The same things were measured in two ways. Each way mixes the same 13 hidden numbers, adds some noise and spreads widely along 7 directions of its own, which tell nothing about the thing.
In the rows, 128 means zero.
Some things both ways: the first way, then the second way.
[137  99 154 156 126 158 105 134 108  91 185 164 119 151 111 158 126 119
 133 147 133]
[130 120  95 151  70 146  85 164 100 164 161 126 104 104 164 152  85 130
 134 149 138 146 105 141 207 103 157 104 115 215]

[127 137 100 145 128  95  84 112 103 146 103 113 142 125 177 115 156 124
 125 105 143]
[129  83 179  97 173 124 162 142 122  90 130 145 101 174 111 139 170 128
 123 126 151 141 126 140 135 168 124 134 116  82]

[143  83 183 118 158  80  62 142 123 173 179 144 107 139 187 130 151 118
  95 133 144]
[112 133 178 134 159  94 160 145 158 126 184 117 120  95 128 157 107 174
 112 171 116 160 145 163 109 110 138 135 119 122]

[144 157  98 132 116  96 137  88 140 129 122 114 129 133 144 130 150 156
 128 111 125]
[108 145  93 112  96 106 105 133  94 131 140 145 101 100 133 109  82 120
  97 115 134 118 134  99 156  91 144 129 117 184]

[126 105 157 148 142 101  92 148 149 138 150 130 151 120 157 138 145  67
 122  97 175]
[161  88 121 127 127 121 130 129 102  89 153 130 133 112 130  72 156 121
 141 147  95 116 129 119 143 130 135 129 138 114]

[121 103 167 149 148 128  86  94 152 113 163 153 154 130 162 133 122 141
 166  74 139]
[ 91 144  84 102 120 126 134 136 102 152  97 146 117  95 145 110 104 121
 111 114 145 124 140 135 140 124  91 106 124 108]

[151 138 135 102 113 134 128  69 131 152 123 126 121 129 167 123 147 133
 112 126 139]
[126 103 135 129 128  84 176 107 144 115 203 135 153  92 108 110 173 157
 114 138 115 147 144 138 124 147 151 147 124 122]

[ 97 132 103  99 132 118 108  65 124 108 143 150 168 152 113 143 104 146
 154  95 128]
[166  99 119  86 107  99  87 111 144 136  97 109 126 107 151 143 119 121
 134 134 147  89 118 131 150 111 132 148 139 167]

[122 148  92 152 117 108  98 127 105 134 130 122 131  96 167 147 166  94
  98 136 143]
[104 138 134 102 119  92 135 112 135 133  67 160  91 130 118 136 131 134
 119 114 131 125 124 107 158 142 107 144 125 149]

[108 149  73 152 146 150 101 136 101 147 114 115 125 116 115 151 123 122
 152 146 106]
[113 130 113 116  99 170 106 121 137 177  74 124 112 131 148 168 127 112
 119  95 163 133 105 138 161 141 125 122 141 150]

[132 124 143 131 116 119  87 108 112 113 142 150 138 121 133 128 150 111
  81 141 147]
[120 136 153  93 150  53 117  79 174 120  72 128 113 119 108 127 119 143
 134 120 117  90 155  99 142 136 113 164 118 132]

[113 120  87  76 122 128 141 138 148 122 135  86 110 110 147 189 164 162
 124 127 145]
[134 123 128 141 128 180 120 126 139 139 116 122 109 157 123 148 155 140
 133  99 165 136  88 128 112 160 121 121 146 108]

[131 139 116 148 103 142 119 128 120 110 156 173 120 101 116 149 130 148
 144 133 134]
[ 95 178 139 123 135 118 120 128  74 118  64 165  86  90 138 104  30 140
 109 118  91 112 149 115 181  99  94  98 118 121]

[165 102 201  94 137 136 147 145 144  85 133 200 158 139  85 143  99 189
 129 101 156]
[134 102 118  92 122 104 163 135  70  92  97 182 111 118 133  83 112 100
 128 120 113 114 142 117 175 147 121 126 133  93]

[125 130 118 146 138 128 109 116 128 141 138 165 131 126 131 129 113 131
 134 127 123]
[136 118 123 120 107 113 108 112 121 142 118 121 147  83 145 118 114 123
 108 140 130 121 144 152 151 113 132 134 125 146]

[147 138 104 120 133 158 156 149 126 115 133 123 113 112  84 157 114 147
 147 107  98]
[144  96 123 141 113 137 165 156 100 124 156 156 123 116 142 128 119 112
 135 144 117 138  86 134 139 115 144 129 148 128]

[141 106 106  80  84 116 159 123 110 179 138 160 102 121 109  90 132 131
 108 144 153]
[185  64 195 127 172 105 171 157 121  71 201 106 134 118 126 121 146 152
 149 178 111 146 146 182 114 156 167 145 144  61]

[107 103  62  68  89 116 174 148 192 111 147 108 110  97 104 192 174 185
  42 160 167]
[192  95 199 173 147 157  72 120  93  70 135 108 163 148 119 112  79 110
 114 151 112 101 141 149 162 104 151 120 110 122]

[114 165 108 149 140 112 146 132 152  85 113 150 146 129 104 136 147 133
 100 114 160]
[141 118 138 117 132  83 124  97  94  73 133 129 147 122  99  90 122 129
 117 117  97  82 139  99 142 122 126 132 133 135]

[111 135 144 142 121 157 121 106 114 149 120 119 160 132 157 132 148 137
 155 111 153]
[145  86 126 122 143 133 124 128 131 145 175  87 112  98 130 121 168 137
 132 115 124 113 115 140 159 126 155 129 132 138]

[119 129  81 119 110 127 129 131 149 120 147 110  99 122 128 165 156 126
 113 125 151]
[123 136 146  99 136  41 155  97 152 101 106 168 113  96 128 139  81 164
 127 145 104 104 141 112 163 127  92 130 112 119]

[117  90 150  82 124 140 141 107 191  61 159 158 128 133 111 162 126 206
 132  89 192]
[147 105 136 146 117 125 112 113 115  88 149 129 171 119 134 115 107 124
 108 164 134 129 141 148 147 114 109 102 113 106]

[145 133 118 129 123 148 142 156 131  69  93 150 145 124  37 128 106 167
 143 116 134]
[103 112  66  68  75  88 169 110 110 131  69 201 103 137 130 113 134  84
 122  81 174 125 129  90 157 185 125 150 140 108]

[ 91 122  70 109  51 159 181 142 143  70 168 106  88  57  51 124 179 146
  84 136 181]
[140 106 129 138 119 123 112 142 135 114 105 108 110 156 118 150 132 111
 141 145 162 136 103 124 115 139 118 137 147 112]

[132 104 189  88 103 119 160 190 166 180 121 100 134  85 126 147 159 163
  82 128 250]
[ 54 120 136  68 136  99 220 129 152 158 100 169 104 144 145 190 142 128
 147 119 141 163 110 135 120 172 137 149 158 113]

[175  97 160  83 187 139 206 203 141 110  93 198 114 154  67 134  81 185
 145 163 137]
[135 159 130 109 133 136 112 147 105 113  41 166 133 111 133  79  84 105
 118 110  87  95 190 122 180 148  73 102 119  99]

[117 112 121 150 142 132 111 124 172 146 158 137 109 119 173 156 150 103
 112 131 164]
[135  91 131 128  86 179 126 169  35  93 147 167 142 117 153 114 116 105
  89 161 113 177 147 178 252 115 113  55  94 144]

[124 115 163 162 129 136  99 157 119 123 136 182 158 106 111 104 133 142
 112  78 147]
[ 86 199  93 144 119 135 136 105 118 148 103 147 163  94 106  94  84 133
  92  83 134 110 149 113  75 112  88 119 134 102]

[121 131  66 131 131 101 153 135 166  64 143 142 113 111 114 147 156 173
 121 100 139]
[131 123 158 108 133 100  80 154 118 116 126  86  82 140 132 178  56 129
 151 175 135 132 105 132 163  46 132 127 119 183]

[113 109 123 142 164 142  79 107 176 124 177 115 126 131 165 176 155  96
 106  92 119]
[ 81 181 129 109 153 149 146 119 115 133  92 139 126 148 121 157  69 157
 157  88 120 107 113 124 138 121  74  82 134 102]

[117 102 159 139 133 118  89 125 143 129 182 137 140 132 183 181 165 135
  81 128 167]
[117 125  86 196  53 125 136 116  84 139 199 161 173  71 125 107 116 131
  61 127 138 152 127 139 159 127 157 110 114 173]

Other things, the second way, with their names:
j_174: [193  65 111 140  96  76 153  86 112  65 170 148 162  94 111  66 167 119
 116 141 123 111 126 112 125 157 148 158 148  87]
j_348: [127 137  95 155  70 150  59 116 160 185 148  86 149  94 130 127 151 114
  82 126 167 143 121 128  99  83 159 158 126 221]
j_678: [125 117 147 128 132  96 153 103 177 149 183 116 156  92 120 140 146 150
 120 133 115 131 135 140 120 117 155 155 122 150]
j_166: [139  99 117  94 121 135 138 101 172 142  97 124 116 166 132 163 173 131
 166 104 178 127  91 125 113 184 127 151 157 102]
j_788: [ 60 190 158 122 161 137 166 149 137 153 145 138 101 135 117 161  88 164
 140 112  96 143 114 115  97  98 132 126 137 159]
j_968: [124 130 111 155 102 108 182 131 125 141 156 182 150  81 123  97 136 128
 108 120  95 130 130 120 134 149 139 142 137 136]
j_550: [ 96 185 147 127 143  89 151 135 160 147 146 109 140  67 104 141  89 153
 101 132  85 128 155 131 110  62  95 127 128 148]
j_610: [ 97 140  76 102 107 151 148 126 124 158 139 116 120 148 134 155 151 164
 185  89 156 131  80 125 109 168 124 110 169 131]
j_939: [129 212 137 155 131 187 106 128  81 112 103 168 152 103 129  93  33 164
 111  86  61  80 142 111 158 101  75  63 125 135]
j_560: [143  65 129  99 116 131 172 155 123 131 143 148 114 123 143 135 195 115
 120 136 150 165 126 166 162 183 147 138 137 105]
j_8: [121 112 118 120  99 140 120 118 126 124 128 122 129 156 124 140 161 123
 143 120 132 134  95 109 132 140 144 133 152 168]
j_221: [157  90 111 157  90 208  76 126  56 103 111 150 146 147 151  81 121  65
  93 112 130 107 109 110 183 121 142 100 126 144]
j_869: [106 109 146 106 147 149  95 131 117 134 103 100  71 148 144 144 126 126
 136 129 158 140 116 134 147 130 147 130 129 128]
j_717: [126 119 141 108 147 168 131 146  79 107 103 159 102 166 111 111 145 121
  99  79 156 119 136 130 163 168 108 102 108 101]
j_256: [164  80  78 139  70 156 111 119 146 136 203 107 184 137 134 133 179 115
 124 128 195 149 107 149 100 151 158 135 136 136]
j_654: [120 141  78 113  80  98 103 110 160 184 140 111 139  94 133 155 130 153
 128 110 167 117 120 135 135 129 136 142 127 194]
j_416: [123 167  97 138  86 112  91  79 134 139 132 109 167 106 116 110 102 141
 134 111 122 102 121  98  84  99 149 153 153 187]
j_527: [127 117 161 131 163 145 152 128 121 116 128 131 108 117 119 113 144 134
 108 110 113 129 134 135 138 145 126 124 133  85]
j_503: [124 149 160  94 160  77 133 106 148  97  77 127 115 137  97 133 128 163
 150 116  98  91 141 107 137 146  80 129 135 119]
j_774: [131 115 128 138 129  87 160 165 100  92 122 158 133 128 104 105 127 104
 118 136 101 114 151 118 170 151  97 113 122 105]
j_255: [135 105 176  93 149 114  95 150 140 118 136  90  98 165 148 176  94 141
 172 173 139 137 119 147 129 109 173 152 132 170]
j_934: [133 127 124 118 141  72 172 145 126 111 177 124 133  94 112 128 102 151
 143 140 118 120 135 140 116 118 120 130 137  99]
j_102: [175 102 142 102 129 109 100 104 127 116 158 118 128 108 120  98 114 123
 132 128 117 105 136 121 157  79 162 159 109 162]
j_22: [123 106 118 175  91 100 164 121 102 109 158 188 133 102 131  94 121 137
 103 152 133 166 137 130 141 179 157 139 122 104]
j_580: [ 96 158  89 110 115 139  87 159 161 195  55  95  91 129 140 170 125 116
 142 107 155 111 107 119 137 120  86 121 144 172]
j_897: [153  64 121 150 118 111 116 117 106 127 151 128 117  94 145  95 144 112
 113 144 140 118 118 135 156 144 173 152 128 129]
j_614: [160  94 125 118 107 125 120 149 134 134 149 123 116 102 151 132 130 134
 130 157 145 152 134 162 159 136 144 134 126 130]
j_58: [133 122 205 154 165 154 193 170  94  70 146 160 140 160 113 139 113 142
 128 150 101 165 138 165 113 170 125 106 145  56]
j_676: [149 102 114 149 105 185  97 161  79 142 124 135 117 122 131 102 127  85
  85 107 165 140 134 151 174 130 140 114 108 125]
j_324: [111 140 125 161 116 153 103 102 140 141 122  96 153 101 130 109 113 104
 115 140 112 139 138 121 113  97 132 130 143 122]
j_888: [148 111 103 125  84  91 111 118 164 141 149 129 146  98 141 132 137 142
 111 150 170 140 141 143 112 150 145 157 124 152]
j_91: [110 136 103 153  91 153  81 110 150 170 159  58 153  86 130 138 138 123
 104 134 139 154 132 144 132  88 142 122 136 169]
j_74: [129 130  83  77 100  95 142 105 148 155  97 159 129 111 126 123 156 133
 131  85 149  94 119 109 137 152 104 147 135 150]
j_976: [118 111  76 114  89 146 136 111 124 179  55 148 129 128 139 118 171  93
 146  86 164 120  99 124 136 176 127 148 160 124]
j_304: [141  74 118 107  92 135 127 139 103 114 107 158 124 153 140 114 139  58
 104 146 180 160 126 131 132 128 153 157 125 117]
j_857: [143 104 202  43 188 177 102 151 108  96  48 111  75 190 151 155 127 129
 163 138 138 130 125 159 143 130 109 122 140  98]
j_385: [121 153 156 125 148 125 132 139 126 101  89 167  99 149 122 124  64 134
 144 136 108 125 133 107 148 119  95 120 116 101]
j_738: [172  77 166 151 136 160 107 146  96 110 169 103 126  96 141 118 133 118
 101 169 112 144 113 169 171  77 142 114 122 131]
j_507: [118 107 162  95 163 109 180 154 105 116 142 128  86 139 126 181 121 163
 155 127 129 132  94 155 157 143 123 111 146 110]
j_231: [167 111 113 118  79  94  86 118 169 125 148 142 151  81 153 104 115 118
 106 182 107 130 152 116 159  79 132 151 104 198]
j_540: [166  67 142 111 102  60 173 119 110  85 163 140 112  97 115 112 161 136
 133 158 119 153 127 137 154 158 172 165 152 114]
j_736: [111 132 117 120 111 110  84  53 146 148  83 105 133 123 117 140 106 126
 124  95 162  98 119 109 146 119 133 146 125 145]
j_301: [164 117 114 146 123 124 144 166  81  95 142 158 134 114 127 101  89 124
 124 128 127 106 129 136 141 146 109 105 135  88]
j_950: [104 153 148 101 128  72 136 154 153 131 144 129 118  98 137 146  71 139
 141 181  86 147 160 129 147  71 128 138 114 177]
j_142: [200  68  68 161  36 133  83 120  82 115 207 133 158  74 134  69 147 107
  89 144 157 141 119 139 189 105 172 130 110 176]
j_883: [105 140 122 111 145 123  96 118 110 141 104 129  98 101 157 105  66 132
 126 127 135 108 144 124 133 108 139 132 120 125]
j_434: [ 90 185 111 186 114 159 148 146 116 126 146 161 153 121 109 115  83 136
  81 109 137 146 142 120  85 141  96  97 129  90]
j_882: [117 110 118  91 137 153 148 137  84  93 135 137 125 164 131 136 150 145
 133 108 153 122 107 138 131 164 101  88 142  99]
j_777: [148 121 163 131 171 211  72 131 130 136  76  99 130 165 137 112 128  99
 118 102 160 107 135 145  91 136 128 134 132  88]
j_691: [137 122 168 131 160 140 134 119 153 103 159  85 173 164 101 158 148 148
 146 122 121 110 117 141  92 132 117 118 145 114]
j_919: [132 104 117 132  84 105 188 142  82  91 181 164 165 125 104 119 138 111
 106 125 137 159 139 142 135 156 155 130 142 115]
j_478: [122 123  55 121  75 106 154 117 123 157 175 161 157  84 150 114 133 150
 135 123 147 127 110 134 127 144 132 125 135 149]
j_247: [120  68  96  63 112 109 185 120 127 141 116 152 118 124 151 153 185 115
 129 126 191 151  98 159 130 162 115 139 146  88]
j_957: [117 140 117 129 126 172  80 123 139 192  87 110 118 128 145 145 115 124
 114  90 187 115 123 151 123 136 136 136 120 143]
j_320: [ 98  93 135 121 116 124 162 134 106 127 169 132  93 146 140 181 110 129
 133 128 168 164  94 140 155 148 177 127 136 123]
j_272: [131 110  59 127  95 171  92 106 114 150 131 115 148 145 145 108 155 131
 157 105 184 116  89 130 106 156 128 118 144 126]
j_776: [153 103 146 119 146 120 125 106 150 111 108 115 139 125 107 104 155 103
 106 110 142 110 152 124 111 146 126 155 134  80]
j_952: [164  98 150 119 131 184  81 100  87  76 126 117 144 148 132  97 126 120
 108 120 136 116 131 137 158 121 124 100 120 104]
j_992: [151 113 150 156 167  84 141  76 184 136 107 105 158 126 104 137 141 148
 150 103 151  68 106 125  57 179 130 174 159  72]
j_161: [116 156 156 102 143 152  96 142  86  86  76 161 131 158 133  89  68 117
 128 133 101 120 187 124 170 126 101 100  96 120]
j_536: [150 105 147  99 113 130 118 113 109 111  94 158 101 123 138 124 120 127
 113 137 141 138 115 134 173 112 121 135 119 135]

Some of these things the first way, each followed by its name:
[154 129 183 160 132 108  95 173  96 176 125 131 139 111 157 114 158 102
  91 113 164] => j_788
[153  93 228  80 151 122 127 122 125 188 165 164 133 158 161 103 160 133
  30 100 193] => j_691
[144 119 134 174 108 117 106 168 136 112 126 156 125 117  95 126 114 158
 171 124 145] => j_883
[131 128 112 147 142 154 116  97 128 103 157 150 105 156 114 137 128 117
 104 149  79] => j_654
[ 85 128 106 151 190 107 110 163 154 124 120 120 149 106 144 132 151 113
 130 100 134] => j_550
[138 101 107  96 155  78  92 128 106 200 156 134 116 124 181 134 142  77
  90 138 136] => j_58
[114 139 119 144 146 153  99 146 102 138 138 164 145 149 111 161 112  98
 143 115 116] => j_939
[116 122  67 125 136 130 141  90 162 115 157 114 110 131 126 131 148 110
 126 103  90] => j_934
[138 151  88 168 155 139 106 147 144 152 124  97  82  82 106 120 134  89
 134 146 105] => j_324
[ 50 121  89 159  69 125  42  64  71 178 135 101 203  93 175  98 149  45
 164  91 194] => j_560
[135 126 144 105 123 140 143 112 121 156 167 154 116 136 161 144 159 149
  98 116 149] => j_507
[135 125 108 121 117 110 141 128 135 163 139 143 122 116 117 105 160 101
  45 131 148] => j_919
[139 142  48 164 115 135 118 121 123 125 128 143 111 133 128 136 139 107
 122 115  82] => j_142
[185 163 115 133 139 159 150 105 104 174 125 133  79 148 116 114 125 106
  80 142  48] => j_74
[ 85 101 126 111 102  69  60 134 170 159 175 117 131  79 148 140 166  77
  69 127 173] => j_857
[177 107 144  95 115  84 151 145 132 137 140 169  97 143 106 113 128 156
  88 150 161] => j_255
[144 150  52 125 155 145  93  97 113 129 127 100  83 140 105 145 113  85
 144 141  46] => j_166
[116 144  94 148 182 109 102 123 142  98 150 137 104 137 139 151 150  62
  91 154 101] => j_503
[179 115 219  93 121 140 133 144 131 161 161 142 121 129 115 157 136 177
  63 122 165] => j_221
[109 113  79 132 109 111 109 129 115 101 135 144 121 135  93 119 118 121
 144 136 138] => j_888
[183  96 140 120 146  61  91 167 147 182 141 118 106 103 147 120 147 128
  50 114 120] => j_304
[114 145  66 240 152 145 116 172  72 124 113 134 127 118  97  71 142  29
 127 133 123] => j_774
[ 74 138  37 148 179  98  73 144 183 128 125  36 117  93 171 206 169  84
 147 152  89] => j_527
[168 104 101 128 123 113 132 209 112 142 106 140 113 114 123 134 146 128
 120 105 162] => j_385
[148 157  76 147 125 133 139 165 103 128 103 162 110 127  72 111 119 109
 132 112 120] => j_174
[121  93 151 130  98 155  98 118 105 105 156 158 158 109 114 130 141 169
 109 121 123] => j_676
[175 161  84 100 152 133 131 119 127  93 107 171  89 130 105 166  95 189
 152 129  49] => j_536
[121 124  78 120 100 131 151 146 122 144 130  93 100  97 122 121 163 146
 125 118 161] => j_434
[147  88 135  94 116 116 129 145 102 174 135 166 124 141 140 116 123 138
 137 122 163] => j_614
[190 126 172 138 181 131 137 147 120 171 139 178 100 180 159 124 119  98
 131 108 129] => j_610
